The rows come from 4 hidden closed curves, with some noise, and rows from the same curve form a group. Each curve winds through 6 dimensions. The rows are also pushed far along 4 directions, which tell nothing about the answers.
Some rows, each with its group after it:
[ 13   3  32  23   5  11  33   1 -20 -19   7  -1  39  -3  16  11  -1 -16
  -7 -16   3  -5] -> j_743
[ -6  19 -20 -42 -26  -8 -45   1  -4   6  -6 -30 -26 -10 -14   3   4  20
  19   5   2  21] -> j_264
[  1   1  13  20 -24 -22 -15 -11  16  21   1  -3  14 -16 -36  37  28   4
  -3 -32  17   6] -> j_595
[ -7   4  -2 -13 -14  -7 -10  -7  32  21 -15   8 -27   1 -18   7  13   5
  -8  -3  12   9] -> j_895
[  4  -1  18  34 -10  -4  -2 -19 -28  -7   7   3  20 -13  -8  26  -2   4
  14 -22  -4  14] -> j_743
[ -1   4  12  25 -19 -28  -5  -3  13  11  -6  31   2 -11 -26  16  23 -11
   4 -20   4   8] -> j_743
[ -4 -41   4  48  36  -2  32  -5   5   9  13  19  23   5   1   9  -3  -5
 -13  -6  -2 -24] -> j_595
[ 10  -1   9 -30  -9  -2   0  17   8   1   2 -20   5   1  -4  -1   0  13
  -3  -9   7  -9] -> j_895
[-16 -15 -30 -56   5   8 -26  34  16   9  -7 -22 -41  -4  -2 -20   0  31
  10  16   2  -3] -> j_264
[-20 -14  -8  -9  12  10 -23  -3   0  -3  -5   2 -40   5   5 -21 -16  18
   5   4 -21   3] -> j_895
[ -9 -13  -4  29  20   4  23  10  -9  -7   1  20  14  -8  11   1   6 -23
   4  10  -2  -3] -> j_895
[-11  13   3  22 -25 -27 -19  -3  17  24 -17   6  -8 -15 -28  36  25  -7
   5  -8  13  13] -> j_743
[  4  43   3  15 -27   0 -12 -31  -9  -7   0  -2  15  -5 -17  14   6 -12
   4  -4   6  17] -> j_595
[  4 -12  -1  -5 -17 -39   1  36  45  40   4   0   6 -13 -32  31  32   3
 -13  -5  27 -17] -> j_895
[ 19  32  27  23 -47 -25 -12 -18 -18   5  17 -17  40 -23 -36  60  12  -2
  15 -20  14  17] -> j_264
[ -5  -9  -1   6  13  15  11 -19  -4  -1  -8   9 -14   8  15  -1 -10  -1
  -3   5  -4  11] -> j_743
[ -9   7  -8 -13 -14 -14 -37  -1  10   7 -11  12 -37   2 -15 -17   0  22
   6 -11  -9   9] -> j_264
[  3   9  -2 -25  -5  13 -14   9 -23 -17   9 -33   9 -10   7   1  -4   2
  14   6  -4   7] -> j_895
[ -8  28 -16 -29 -18   3 -33 -15  13   8 -18 -25 -21  -1  -9   3  15  -8
   4  11   7  17] -> j_895
[ 12 -34   9  -6  15   5  33  33 -17  -7  16  -3  23 -10  21   8  -3   3
   3  -2   7  -7] -> j_595
[  1   4   0 -18  10  26  -9  -6 -38 -29   7 -29   4   1  24 -17 -20   4
  14   5 -18   6] -> j_895
[  2  40  -5 -25 -29   9 -32 -17 -15 -10  -8 -17 -18   0  -1  -4  -5   5
  12   8  -2  25] -> j_595
[  7  -8   6  28   3 -14  30  -1  13  14  -6  17  27  -3  -5  21  19 -19
  -9  -8  20  -5] -> j_895
[ -3   5   1  21 -25 -29 -29 -31  10  30  -3   9 -16  -7 -20  31  17   4
 -10 -20   3  25] -> j_264
[ -1  19   5 -12 -17 -12 -50 -29  -6   0 -11 -14 -29  11  -1 -16  -6   9
   0 -18 -22  15] -> j_264
[-15 -21  -3  18   9 -17  -3  12  34  26   2  27 -26  -1  -7   1  13  -9
 -24   4  -6  -7] -> j_895
[ -4   7 -22 -47   5  16   2  34   9 -12   3 -16  -3  -1  -7 -26  -6  13
  13  24   6 -16] -> j_595
[  5   8  12  15 -15   1 -18 -33 -10   4  11 -16   7  -3  -8  23   3  -1
  -5 -14  -2  16] -> j_743
[-10   2   9  71  14  -4  -4 -42 -11  -6 -16  30   5  10  -2  -4   1 -20
   1 -18 -14  -1] -> j_264
[ -1  -4   3  22  24  36   2 -35 -24 -26   7  11  -4  18  21 -32 -24   8
  -8  -9 -19   2] -> j_743
[-11  22  -3  34 -10  -6 -28 -43  -6   2 -18  22 -27   8  -4  -5  -4  -4
   1  -5 -14  21] -> j_595
[  2 -31   5   1  33   7  25  29  -6 -13   6   2  15   4  20 -21  -5  -5
  -1  -1  -7 -27] -> j_595
[ -3 -11 -12 -13   2  -6  19  44  17   2   2  24   0 -12  -9  -9  13   4
   5   8  14  -9] -> j_895
[-17  -5  -8  30   9 -10 -21 -12   9   5 -19  26 -21   6 -12 -18   5   2
   4 -10 -11  -5] -> j_595
[ 15 -24  24  41   5  -8  39   5 -20   2  15  20  36 -12  16  29   9 -16
  -9 -17   9   5] -> j_595
[ 10 -24  -6 -22  -4 -30  12  51  11  18  22   4   6 -13  -4  10   6   8
  -3   9   8 -12] -> j_264
[ 11   9   6   4   8  28  14 -30 -44 -35  -7 -10  25   7  21  -9 -18   3
  22 -11  -3  13] -> j_895
[  5 -32   1  10  20   4  48  48  10  10  27   5  31 -13   7  17   8  -4
 -19  13  19 -26] -> j_743
[ 13  15  20  31 -10   5  34  10 -32 -21   7  -1  59 -23   1  30  11 -20
  15 -12  18   7] -> j_743
[ -7   2  15  33  -3 -18 -16  -1   7   3  -6  13   0  -3 -14   1   9  -4
  -3 -21  -9  -9] -> j_743
[  1 -34   6  18  15 -27  26  58  16   9  18  20  27 -15  -9   6  18 -13
  -3   0   5 -33] -> j_743
[ -4   8  17  27   7   4 -20 -45  -2  -6 -15   4 -16  22   6 -17 -10  -7
 -10 -18 -22  -1] -> j_264
[ 12  -2  -2 -41   0  -3   0  24  -4  -8  13 -20  -3   8  11 -13 -20   7
   8  23 -10 -12] -> j_264
[ -3  19  14  10  -2   9 -36 -45 -15 -12  -7 -22 -13  17   3 -12 -17   4
  -2 -16 -24   5] -> j_595
[ 15 -24   8  24   7 -12  35  10 -22   4  23  14  36 -14  15  23   5 -10
  -7 -11   6   7] -> j_264
[  3  -1 -18 -52   2  23   7  18  -6 -11  -4 -22  -5  -2  13 -11  -1   7
  15  17  12   9] -> j_595
[ -7 -28   4  36  10 -13  14   0  25  25   2  28  -5   0 -11  17  10   2
 -18 -10   7  -9] -> j_264
[ -7 -24 -15  29   7 -26   4  10  23  26   7  35  -1 -10 -20  11  23 -15
  -3   5   4  -5] -> j_743

New rows. What belongs after each?
[ 13  13  -3 -61 -19   9  -1  42  -2 -11   3 -19  -6 -10  10 -11   4   7
   8  13  12   9] -> j_595
[  3   9   8 -24   6  12 -15 -10   0 -15  -8 -14 -18  21  14 -34 -16   2
  -4   1 -18  -8] -> j_264
[-13 -20 -13   7  33  20   2   4  -6  -6   1  -8 -12  10  22 -21 -15   4
  -5  16 -13 -17] -> j_743
[  2 -25   0 -27  14   6  11  25 -13 -13   8  -4  -3  -2  13 -12 -15  12
  16   6 -10  -5] -> j_743
[ 12   8  14  -9   0  17  15   1 -13 -19  18  -9  17   4   6  -7 -19   9
  -3   0  -5  -8] -> j_595
[ -5 -22 -21 -37   6 -11 -14  21  17  17   1   0 -38   5   9 -18  -2  16
  -9  10  -6   0] -> j_264
[  4  13   1  39  -9 -14 -19 -35 -12   3  -5  10  12   2  -7   3  11 -12
  -2 -20  -3  10] -> j_895
[ -9  21 -26 -63 -25  -6 -23  46  31  13  -6 -29 -17 -21 -22   6  28  -2
  11  28  23   3] -> j_895
[  7 -13  -7 -32  10   4  35  37  20   6  -1 -10  15  -2   8   3  10 -11
  -3  18  23 -15] -> j_895
[-13   9 -20 -43 -11   0 -31  10  33  10  -5   3 -50   9 -20 -26  -9  33
  -2  13  -4  -4] -> j_595
[ -1 -25  11  42  40  25  27 -41 -13 -16  -2  18  15  23  22 -20 -18  -9
 -11 -16 -15 -10] -> j_595
[-13 -31 -16  -9  38  17  -2  -5   0  -4 -18   0 -29  19  30 -35  -9  -2
   0  11 -15  -7] -> j_595
[  6 -20  -2  28  18  11  17 -33 -21  -4   4  20   2  11  20  -3 -15   2
  -6  -7  -7  12] -> j_895
[ -1  -3  11 -22   8  35  11  -8 -25 -25   0 -22  -2   1  19  -2 -22   9
  11   3 -10  12] -> j_895
[-18 -32  -5  25  11 -43  -9  21  32  34 -11  24 -21  -5 -16  12  18 -11
  -2   2  -7 -17] -> j_743
[  7  24   3 -18 -23   7 -22 -24 -12  -4 -12 -32   6  -7  -5  15  17  -9
  11 -11  12  27] -> j_595
[ 12   3 -12 -56  -2  35  22  29  -8 -17  18 -26  11  -9  12  -6  -7  14
   5  22  17   4] -> j_743
[-13 -11   3  46   0 -23   2  -1  27  22  -3  52 -14  -6 -18   4  19 -12
 -18 -13  -2   1] -> j_895
[ -2 -13  11  12  -1 -15  23  41  27  19   5  15  10 -11 -10  17  17  -2
 -18  -3  18 -21] -> j_743
[  5   2   0 -15   7  20   7 -16   1 -10  -7  -8   2   9  11 -12   3  -8
  -3  -4   4   6] -> j_595
[-17 -20 -11   5  25   6 -13  17  11  -2  -2  14 -29  10   3 -36 -13  20
  -5   2 -17 -22] -> j_743
[  9  17  -7 -63 -15  11  -8  32  -9 -23   3 -28   7 -11  -2 -17   4   1
  25  11   4   3] -> j_743
[  2  -8 -17 -31  19   4   1  28 -10 -15  -1 -11  -5   8  23 -34 -13  -5
  12  25 -12 -15] -> j_264
[ 17  -1  11  19  -2  21  43  -4 -41 -20  18  -9  58 -20   8  35   2  -9
  14  -6  20  15] -> j_264
[-12  -6 -25 -21   3   3  -8   3  21  13  -7  10 -36   4  -6 -10  -3  14
   0  19   4   5] -> j_595
[ 14  23   4   5 -24   8  17 -15 -24  -7  14 -10  38 -19 -10  40   8  -5
  13  -2  22  26] -> j_595
[  0  -8   8  67  25   8  17 -35 -32 -19   2  27  30   3  15  -4  -3 -29
   2 -12 -16   1] -> j_743
[ 14   4 -10 -25 -26 -12   7  19  10  16  14  -4  11 -18 -18  25  19  10
   1   1  29  12] -> j_895
[ -8 -38   2  30  37  -3   4  -5 -11  -1   4  10  -3  10  19 -12 -13  -8
  -1   0 -25 -16] -> j_743
[ -6  10 -22 -25 -22 -11 -18  17  22  21   5 -19  -3 -16 -34  23  17  12
  10  15  19  -2] -> j_595
[  3  17  11  25 -14 -26 -30 -38  -3   8  -5   8 -11  12  -9   4  -6  -8
  -3 -11 -20   8] -> j_264
[-17 -27 -12  38  10 -27  -5  -5  37  41   1  25 -17   1 -23  19  13   2
 -17   1   1 -14] -> j_595
[  5  21  -8 -38 -24 -18 -24   5  24  11  -5  -6 -26   7 -15  -6   1   1
   1  19   1   1] -> j_264
[ -7 -36 -11   2  38  14  13  12  17  -2   9  31 -24  18  16 -46 -14   7
 -20   8 -16 -23] -> j_743
[  3 -15  -3 -66  -2   3  -2  32  17   1   5 -14 -28   3   3 -14  -7  19
   3  11  -2  -2] -> j_743
[-12  -1 -30 -40  -5   1 -15  16  29  17  -7   3 -40   2 -12 -10   2  19
   2  24   8   3] -> j_595
[  1 -25  -9 -13   6  -4  28  61  10   7  12   6  21 -26  -4   7  26   3
  -2  -3  26 -10] -> j_264
[  6   4  -4 -42  -1  22  -5  -6  -6  -8   9 -42   2   4   3   0 -13  15
   4   8   2   0] -> j_595
[ -8   5  -1  22 -19 -11 -20  -6   2  14  -4   1   3 -21 -26  27  26   7
   4 -24  15  16] -> j_264
[ -4  12 -14  -5  -8  12 -13 -30  -6   1  -7  -3 -16   2  -3   5  -7   9
   7   6   1  21] -> j_595
[  3  23   3  -5 -26  -3 -20 -26   4   7 -12 -16   3  -7 -14  19  24 -12
   2 -14  15  23] -> j_595
[  6   3 -22 -63  -5  21   6  34  -8 -11   5 -36   8 -14   5  -2   4   9
  22  21  19   5] -> j_595
[  5   4   3  32   5  -7  10 -20 -16  -3  -2   8  23   0  10   8   7 -28
   0  -2   0   6] -> j_264
[ -4 -35  -4   8  41   5  24   6  13  -2  -4  37 -23  28  29 -44 -21  -4
 -16  14 -21 -22] -> j_264
[ 19  16  17 -19 -11   0   7   9 -11 -15  10 -16  23   0   6  -3  -3 -10
   1  -2   0  -5] -> j_264
[-16 -30 -25 -15  44  14   1  17  -1  -6  -5  14 -45  25  39 -49 -34  12
  -2  37 -29 -18] -> j_595
[  2 -35   2   9  23 -19  19  36   2   4  12  19   7   0  15 -16  -2  -2
  -9  -1 -10 -24] -> j_264
[-18   9   1  59   2  -8 -12 -38  -8   4 -14  25  -2  -4  -7  13  13 -24
   3  -9 -10  15] -> j_895
[ 20  23  25  -6 -13  25  14 -30 -27 -24  14 -16  23   6  15   5 -18  -1
  -6 -10  -3  15] -> j_595
[  3  -2  18  39  16  -2   0 -34 -12 -10  -4  17   1  21  16 -17 -15 -13
 -10 -13 -24  -6] -> j_264
[  6 -13  10   2  11   9  25  18   7   0   9  -7  22  -1   3   9   4  -8
  -8   6  11 -19] -> j_264
[-18 -12  -8 -10  15   5 -35   0   3   1 -13 -10 -36   7   5 -26  -4  19
   0 -10 -17  -4] -> j_264
[  7 -21   2   6   5  -8  29  43 -11   0  23   7  28 -20  -2  17   1   9
   9   4  11 -12] -> j_595
[ 11  33   5 -59 -34  23 -24  -7 -18 -23   0 -43   0  -8 -12   0  -4  27
  22 -13   9  23] -> j_595
[ -4  -8   9  37   9   1   0 -37   4   5   0   4  13   7 -13  10   2  -2
  -8 -22  -3  -5] -> j_595
[ 13   4   2  -8 -21 -13  22  26  17  15   7  -3  35 -24 -19  34  38 -19
  -2  -5  37   4] -> j_595
[ 10   3   3 -22  -2  14 -11 -30 -31 -14   4 -21  -6   8  26  -6 -17   8
   1  -8 -13  26] -> j_264
[ 11  -4 -11  10 -16 -35  13  43  23  26  16  17  29 -22 -24  21  38 -13
  -7  -2  29 -12] -> j_895
[ 15  60   7 -42 -44  18 -25 -31  -7 -14  -3 -48  14  -4 -13  12   9  -8
   5  -4  14  27] -> j_595
[  1   7  -8   2  -5 -20  -1  25   4   3  -1   6  12 -10  -9  -1  16 -16
   7   7   5  -9] -> j_264
[  6  31   3 -10 -34  -3  -6   5   9   4   0 -19  20 -18 -33  33  20  -3
  15   3  27   7] -> j_264
